All groups share one centre, and each spreads out both ways along 13 directions, with some noise.
(in the rows, 128 means zero)
Known rows, each followed by its group:
[110  93  77 137  98 161 140 182 117 148 143  87 160 151 149 122 126 142
 171 156]	S
[169 160 108  91 159 108 145 155 120 129 150 135 121 144 174  95  90 110
 122 149]	S
[156 134 122 178 161  65  64 144 145 140 145 126  99 126 141  96 153 173
 130 121]	K
[153 143  73 153 143 183 164 142 141 166 111 127  70 112 103 129 106 144
 100  88]	J
[103 126 180 131  84 160 138 140 118  92 114 110 160 111 136 136 141 138
 156 122]	S
[ 79 127 131 112 167 139  87 222 129 156 122  82 111 148 164 143  97 138
 101 101]	Q
[186 145 117 132 115 107 151  58 127 171 126  63 167 177 121 121 126 126
 136 141]	Q
[ 95 117 141 132 130 153 151 136 130  87  77 153 124 128 147 123 151 107
 113 147]	K
[172 151  86 137  99 136 139 151 160 143  78 153 117 134 110 141 125 115
 214 183]	S
[ 99 131 125 131  98 119 107 119 148 151 175  96 140 192 165  87 166 155
 180 184]	J
[109 165 132 132 165 102 116 147 139 128 100 195  79  95 142  90 123 158
  77  97]	K
[136 144 112 118 164 128 157 174 122 152 129  95 146 162 156 109 149 163
  75 143]	Q
[131 147 118  83 152 144 140 131 162 105 132  94 107 139 150 134 114 134
 175 138]	Q
[129 120 130 135  85 117 129 107  95 126 119 191 124 114 164 133 179 137
  60 159]	S
[107 116 191 125 124 130 149 137 203 111 175 190 116 147 107 113 139  95
 100 105]	G
[139 141 101 109 112 196 215  93  91 161 124  85 164 133  82 150 129 143
 119 138]	J
[ 61  90 134 158 108 204 114 136  91 118  70 124  99 106 179 114 130 136
 138 130]	S
[163 167  89 146 102 175 125 159 137 120  93 171  70 108 171 113 137 104
  82 139]	A
[135 102 115 119  85 113  84  60  72 172 162 122 167 130 154  96  91 104
 140 150]	Q
[109  89 140 147 119 121  98 151 110 172 148 119  87 113 176 145 110 178
 158 115]	A
[126 158  91 161 113 111  94  81 117 134 105 113  94 130 139 109 157 164
 161 142]	K
[111  76 153 101 199 173 117 175 128 157  85  86 203 102  92 124  90 134
 110 103]	G
[155 138  89 191 123 133 113 215  78 166 116 147 128  97 148 104 170 188
  92 155]	Q
[ 91  51 118 141 136 141 104 133 133  99 107  96 163 105 127 140 134 151
 151  98]	K
[146 155 137 133 141 176  94 168 101 178  74 119 118 109 157 136 160 150
  71 170]	G
[112  98 110 137 120 116 170  72 145 104 112 107 153 147 121 126 170 166
 137 125]	J
[186 161  99 144 111 134 141  87 168 149 146 100  78 177 135 125  90  70
 152 119]	J
[ 98 150 130 126 114 178  83 147 117 209 186  76 106 155 149  96  77 133
 132 111]	J
[139 132 111 120 110 162  97 133  75  84 127  86 157 112 148 140 181 129
 150 193]	G
[ 95  80  92 134 132 151 122  92 124 132  84 125 100 106 134 133 114 143
 138 102]	S
[141  66 119 172  88 133 113 124 115 181  97 173 130 121 122 154 129 104
  85 130]	A
[136 119 148 176 137  95 122  56  93 173 125 117 105 156 119 127 120 122
 133 139]	A
[172  92 108 159 161 150 166 149 146  88 107 140 172 105  80 114 147 103
  78 110]	S
[ 82 111 126 144 175 143 135 131 138 113  87 146 113 141 147  68 116 116
 119 125]	A
[120 152 123 116 121 144  78 103 197 128 101 138  89 130  88 153 129  90
 156 124]	K
[155 105 122 144 217 119  82  90 158  99 104 111 120 143  56 137 152  61
 139 156]	K
[ 74 114 122 116 176  75 144  97 111 115 117 135 121 170 179  57  90 124
 156 134]	A
[174 114 122  98 111 119 158 107 113 173  93 177 187 125 114 137 131 114
 125 201]	G
[106  80 142 133  91 144 113 157 180  92  96 177 173 102 112 143 168 117
  88 107]	G
[185 119 153  93 168  55 100 157 138 126 177 161 138 109 132 140  84  97
 117 118]	K
[148 129  53 126  94 176 144 158  97 179 134 138 113 112  94 172 147 148
 131 166]	S
[130 176 143 111 158 104 114  95 140 120 169  81  59 169 203 104 119 141
 126 118]	G
[100 164 132  96  74 144 172 116 134 157 138 142 126 148 160 120  86 124
  72  79]	K
[ 76 164 127 148 121  99  75 178  45 109 132 104 154 117 120 120  82 108
 129  84]	Q
[157 186 188 124 168  95 133  93 144  95 164 143 118 115  82 132 162 128
  80 110]	S
[ 98 110 151 158 169 119 133 103 152 166  95 139 132 148 102 103 124 127
  62  77]	S
[116 151 122 120 137  89 135  70  73 117 170  56 157 181 135 108 127 133
 154 151]	A
[131 132 103 131  89 128 113 122 155 126 129 126 127 136  98 166 117  96
 124  88]	G
[160 127 128 112 121  65 124 123 109 166 173 146 104 129 176 144 104 149
 112 122]	A
[ 96 128 123 152 144 116 166  73  65 155 104 146 122 153 160  70 138 161
 102 154]	A
[147 160  99 101  86  89  96 173 127 111 178 100 123 136 191 153 117 134
 123 113]	A
[111  97 144 169  96  89 124 139 162 123 209 121  80 160 143 139  88 110
 142  48]	G
[ 99 102 181 156 118 123 127 153 122  36 144 113 181 115 137 108 177 139
 143 119]	G
[172 113 105 162 142 131 130  83 136 153 134  83 125 178  66 160 123  61
 124 127]	J
[109 121 116 115 153 162 120 118 144  80  74 132 109 119 129 136 151 101
 135 150]	K
[139 101  38 116 165 173 125 131  99 185 168 143 113  91  57 141 144 170
 117 167]	J
[ 96 117 144 121 145 136  32  99 139 166 152 129  98  95  80 150  95 109
 143  98]	J
[127  87  81 136 166 130 170 154 135  72 120 102 162 102 118 114 155 187
 126  99]	J
[188 112 125 175 108  98  86  34 144 121 148 134 142 127  94 103 153  95
 143 138]	Q
[147 161 126 115 134 114  72 125 158 119 182 136  91 135 154  79  94  90
 169 138]	J
[152 103 102 163 158 118 115  81 135 142 105 147 111 153  93 121 142  79
  87 143]	S
[152 142 103 147 172 147 125 154 116 136 131 113 135 180  67 134 165  67
 135 216]	J
[152  91 173 134 132 136 128 187 151  81 128  95 184 119 129 148 168 133
 147 145]	K
[122  85 138 169 127 146  93 128  91 172 147  88 123 122 116 153 118 132
 121 106]	A
[108 101 134 104 165 116 167 112 126 105 205 118 138 158 160  75 112 137
 131 131]	G
[108 176 170 145 145 108 130 129 114  37 124 117 160 152 119  79 189 108
 144 173]	G
[103 109 107  77 169 150 127 162 140  82 107 155 154  93 129  96 143 140
 151 171]	G
[172  93 136 119  72 106 139  78 165 162 151 155 143 148 109 167 120  85
 124 127]	G
[173 112 121 137 142 193 158  75 133 130 127 123 181  70  74  82 161 168
 101 128]	Q
[125 114 171 147 151  81 138  74 112 117 137 115 172 174 129  91 132  96
 119 136]	A
[156 130  91 100 139  83 121 114 138 156 161 138 103 137 121 158 118 133
 127 131]	A
[117  75 120 132 120 106 131 116 106 157 114 178 163 138 114 136 138 116
 109 164]	A
[104 174 150 126 105 107 120  93 158 106 129 131 115 196 152  92 138  71
 126 149]	K
[158 128 136 116 133 140 172 166 110 111 105 172 181 114 140 105 136 106
  57 139]	S
[152 162 134 177 133 114  77 143 116 128  89 123 112  82  86 140 137 143
 132  95]	J
[143 126 126  93 104 131  99  76 132 131 145 187  82 127 138 149 132  77
 169 203]	Q
[137 121 112 143  93 205 155 157 147 121  89  91  80 153 183 176 164 112
 109 150]	K
[182 150 142 166 115 150 148  84 196 115  98 113 129 130  71 148 153 101
  86  75]	A
[101 123 134  94 174  89  95 159 154  83 104 160 157 126 141 101 115  97
 108 124]	S
[102 183 102 116 112 136  88 135 169 150 149 121  94 137 143  98 130 159
 152 121]	K
[137 152 128 138  89 101 125 126 101 101 131 179 117 102 137 129 139 123
 122 134]	Q
[130 171 123 122 151 157 147  96 109 159 152  48 124 166 102 134 107 114
  74  88]	G
[127 121 101  75 167 126  88 104 182 114 158 108 144 141 115 115 124 113
 141 128]	K
[141 157 146 182 119  67  96 105 124 127 117 160 137 129 115 102 151 120
  47  80]	Q
[150 124 150 128 122 144  52 135  93 122 177 118 165  83  90 135 129 103
  93 118]	Q
[115 145 107 164 137 157 104 158 167 165 152 106  88 165 127  90 135 137
 147 138]	J
[122 135 119  86  85 159 196 146 151 122 149 133 128 131 189 116 116 164
 138 125]	J
[121 145 107 142 146 120 140  55 156 125  93 147  96 129 101 100 121 126
 104  91]	Q
[183 139 148 172  90 191 160 151 118 139  54 157 128  83  81 171 128  91
 104 123]	S
[136  96  99 128 149 166 143 150 124  62 164 105 133 106  94 132 147 124
 183 153]	Q

New rows, each followed by its group:
[134 164 147 135 103 149 184 138 110 145 118 123 157 144 160  90 127 144
  83 122]	J
[181 126  91 153  86  96 161 134  97 166 131 118 140 162 169 130 149 152
 157 187]	Q
[194 106  82 148 127 148 160 130 116 130 165  94 137 115 101 157 156 149
 118 137]	Q
[151 108 110 154 126  91 113  45 139 122 132 124 123 193 118 103 142  70
 205 197]	Q
[124  86  70 124 154 114 144 158 134  88 116 135 117  93 136 141 161 184
 143 128]	J
[159  89 120 140 113 168 134  92  87 102  95 100 148 118 132 147  96  59
 135 126]	S
[158 150  99 124 112 109 130 117 156  83 130  97 123 164 187 102  78  68
 105  74]	A
[157 171  85  96 135  73 147 145 193 175 146 167 104 120  92 151 126 203
 136 107]	S
[118 128 128 126 158 107  91  99 117  81 115 117 103 148 123 137 101  54
 172 135]	K
[132 117 111 145 139 105 143 132 133 135 139 119 142 194 206  56 123 120
 139 175]	S
[130 175 100 147 175 144 136  95  80 124 114  89  87 115 121 107 113 148
  99  89]	K
[127 118 109 115 104  95 111  94  90  96 176 108 168 151 174  80 111 107
 184 168]	Q
[121  87  96 149 147 159 156 147 132 148 125  68 138 152 159  93  76 138
 149  99]	S
[100 108 114 126 199 157 149 136 132  89 158 113 171 127  65  92 173 143
  80 126]	S
[144 183 102 140 160 121 106 211  85 139 125 108 132 150 127 121 171 135
 126 207]	Q
[105  74 116 169 113 117 158 109 136 125 104 156 107 142 106 149 130 111
 142 119]	Q
[133 104 116 154 116 126 101 200 101 170 132  71 134 153 137 175 114 126
 157 138]	Q
[178 173 130 148 163 112 150 109 125 148 136 116 110 135 131  97 147 157
  53 106]	K
[114 139 121 138  73 115  94 103 148 144 145  86 110 181 156 138 105  95
 152 102]	K
[101 179 185 109 130  92 122 125 143 144 131 159 119 127 127 122 148 161
  90 109]	S
[144 120 124  95 167 161 131 140  90 157 140 106 129 113 154 123 107 147
 152 174]	G
[132 192 171  85 131 128 104 131 112 126 122 113 177 116 131 106 122 124
 110 138]	Q
[108 113  96 156 146 146 103 120 112 146 105  93 109 130  81 151  99 103
  98  72]	A
[126 133 121 112 132 139 125 203 127  88 157 103 157  86 154 103 108 172
 150  97]	J
[190 176 105 130 155  99  91  63 123 137 140  97  71 147 105 151 107  75
 149 132]	K
[128 148 136 126 198 143 164  65  99 171 134 120  76 116  88 118 124 173
 155 147]	A
[172 183 149 152  91  48  91 127 149 118 128 167 127 133 206  79 160 157
  90 133]	Q
[106 109 171 142 167 166 177 126 140 129  79  94 176 139 118  83  76 126
 110  62]	S
[148 157 129 124 158 110 109  77 123 119 161 134 104 127  67 149 171 110
  99 145]	S
[ 67 131 146  59 145  82 111 115 143 119  77 183 171 120 125 124 115 128
 100 118]	S
[124 121 134 149 148 166 146 181 127 138 102 133 145 126 129 104 118 117
  91 121]	S
[138  81 106  75 128  94 111 110 142 149 194 129 195 133 111 121 100 128
 145 130]	K
[111 136 130 119 108 147 142 133  97 162  85 172 149 131 123 131 145 119
  81 163]	S
[ 71 129 142 139 117 114 152 114  88 102 100 157 151 108 143  85 121 158
 104  91]	K
[151 120 142 112 121 165 136 123 165 106 135  67 177 140  94 151 155 114
 145 132]	K
[109 154 116 122 174 129  92 125 102 132 135  75 168 160 122  72 116 114
 130 146]	Q
[ 96 106 141  84 108 109 116  97 103 124 132 136 172 101 103 176 126 133
  70  78]	S
[140 154 118 109 164 123  70 122 181 116 149 108 142 113  88  97 160 158
 169 146]	K
[151  88 147 177  72 118 134 180 109 140 129 118 164 110 138 165 136 150
 119 103]	Q
[119  94  75  95 116 149 131  49  89 168 157 168 112 105 143 100  99 124
  95 135]	Q
[ 42 119 114 155 173 135 108 206  74 137  99 146 121 144 109 114 123 112
  96 136]	Q
[145 113 167  53 162 180 112 172 131 156 136 105 178 107 118 143  80  96
 176 177]	G
[156 122 168 151 104 118 179  77 115 107 168  95 175 157 140 101 162 136
 114 137]	S
[137 115 110 113  98 154 130 126  81 159 146 152 126  86 122 163 115 134
  92 122]	Q
[127 189 102 149 112 193 150  87 113 195 112  77  90 137 123  96  94 156
 119  91]	J
[123  98 161 111 103  98  77 178 181  96  98 186 150 113 202 114 158 130
 133 157]	G
[142 163 147 162 101 107 159 181 114 146  73 133 146 141 128 150 150 152
 127 140]	Q
[106 129 117 107 154 156  72 143 127 131 133 145  84 122 117 130 120  95
 163 180]	Q
[161 121 102 151 141 132 119 184 152 125 129 140 107 108 129 135 128 124
 103 106]	S
[106  97 118 189 161 107 131 111 134 161 160  98  95 166  99 116  98 119
  79  46]	G
[148 118 150 101 101 159  78 168 165 111  96 164 107  69 162 168 152 138
 163 166]	G
[ 94 151 136 138  99 131 136 102 111  96  84 135 133 117 147 111 146 148
 143 121]	K
[156 151 166 140  87 120 117  80 154 167 128 112  91 190 137 160  88  44
 127 121]	J
[104 157 145 154 155 128  58 186 122 104 123  86  91 135 158 116 136 125
 152 128]	G
[128 122 106  88 100 117 171 131 123 103 126 119 105 135 228 140  90 141
 128 103]	J
[116 146  81 125 122 122 119 108  89  66 140  58 154 140 133 126 135 127
 153 116]	G
[149 127 138 149  96 111  96 159 103 137 152  92 174 104 164 111 114 159
 107  84]	Q
[138 123 145 139  97 108 136 124 164 151 145 130 101 179 195 125 103  92
 102 107]	J
[145 129 125 146  85  98 144 138 126 153 155 192  88 131 173 122 132 140
 126 146]	G
[154 138 135 134 127 113 100 101 109 116  38 110 189 121 152 126 192 143
  81 160]	G
[156 199 118 140 119  93 142 148 144 135  92 137 100 137 168 113 144 169
 119 131]	Q
[118 118 102 117 111 136 146  94 186 133 133 156 104 140 113 135 134 120
  66  74]	G
[119 102 165 144 153 166 129 144 145 143 107 142 128  88  67 145 145 155
 110 109]	A
[149 132 161  68  89 135 107  66 134 152 144 189 134 107 163 120 129 108
  97 168]	Q
[135 162  81 106 115 158 118 117  94  70 121 117 132 117 125 132 182 124
 165 199]	G
[ 79  82 102 107 123 122 141 132  88 130 145 115 165 102 164 106  87 181
 111  71]	K
[ 82 134 155 109 135 159 165  80  99  94 142  88 162 143 131  87 154 154
 166 167]	S
[119  87 142 104 158  96  98 169  86  78 108 158 164  79 119 166 152 128
 111 146]	J
[129 126 128 143 140 145 122 121 120 106 179  99 112 121 110 132 162 146
 111 128]	S
[124  78 103 115  95 137 137 126 143 111 143 147 120  96 146 148 129 152
 124  98]	G
[181  97  95 153 146  74  62  68 150 139 168 140 108 122  70 147 126  86
 147 125]	J
[159 150 135  84 128 170 124  29 120 173 125  84 180 114  97  99  89 124
 135 126]	Q
[185 117  78 192 167 104 148 130 109 121 133  92 162 150 104  81 135 123
  80 104]	J
[145  83 139 128  73 154 122  80 153 154 113 195  98  82 142 141 127 129
 156 144]	Q
[135 125 183 146 124 142  83 108 122  61 120  68 137 104 170 139 188 153
 131 127]	G
[156 104 100 182  91 154 103 131 109 132 175  62  96 165 160 135 138 113
 182 161]	S
[169 143  96 186  99  81 148 126  79  88 159 113 148 121  93 157 150 121
 107  90]	Q
[136 120 107 141 131 150 129 178 106 160 120  46 170 134 157 108 103 172
 170 129]	Q
[ 96 113  68 115 143 138 110 121  76 105 162  93 115 144 126 123  83  93
 206 156]	Q
[125  96 108 108 118 126 154 147 120 108 122 109 129 130 163 169 120 131
 126 114]	J
[154 186 114 149 134  69  96 173 100 100 144  98 118 166 137 147 141 108
 131 142]	Q
[ 88 143 115  84 128 151 143  96  94 119 109 123 124 127 155 124 138 153
 147 168]	J
[ 93 129 150 121 145 139 135 154 143 101  89 133 116 145 100 157 133  93
 180 159]	Q
[154 156 149 125  74 147 196 114 105 128 111 145 143 135 147 149 144 123
 104 150]	K
[107 110 115 141 100 186 173 110 112 109  85  69  96 151 188 157 119 113
  78  78]	K
[116 107  67 166  96 145 116 120 126 141 150 132 102 151 127 135 167 119
  53 109]	G
[101  55 156 102 110  72 111 125 165  98 164 154 167 151 159 145 165 132
 137 147]	J
[143 105  88 172 106 122 120  83 144  95 126 140 108 106 160  57 120 154
 213 136]	Q
[116 156 174 141 122 114  85 130  97 152 121 111 123 185 164 122 113  66
 117 157]	J
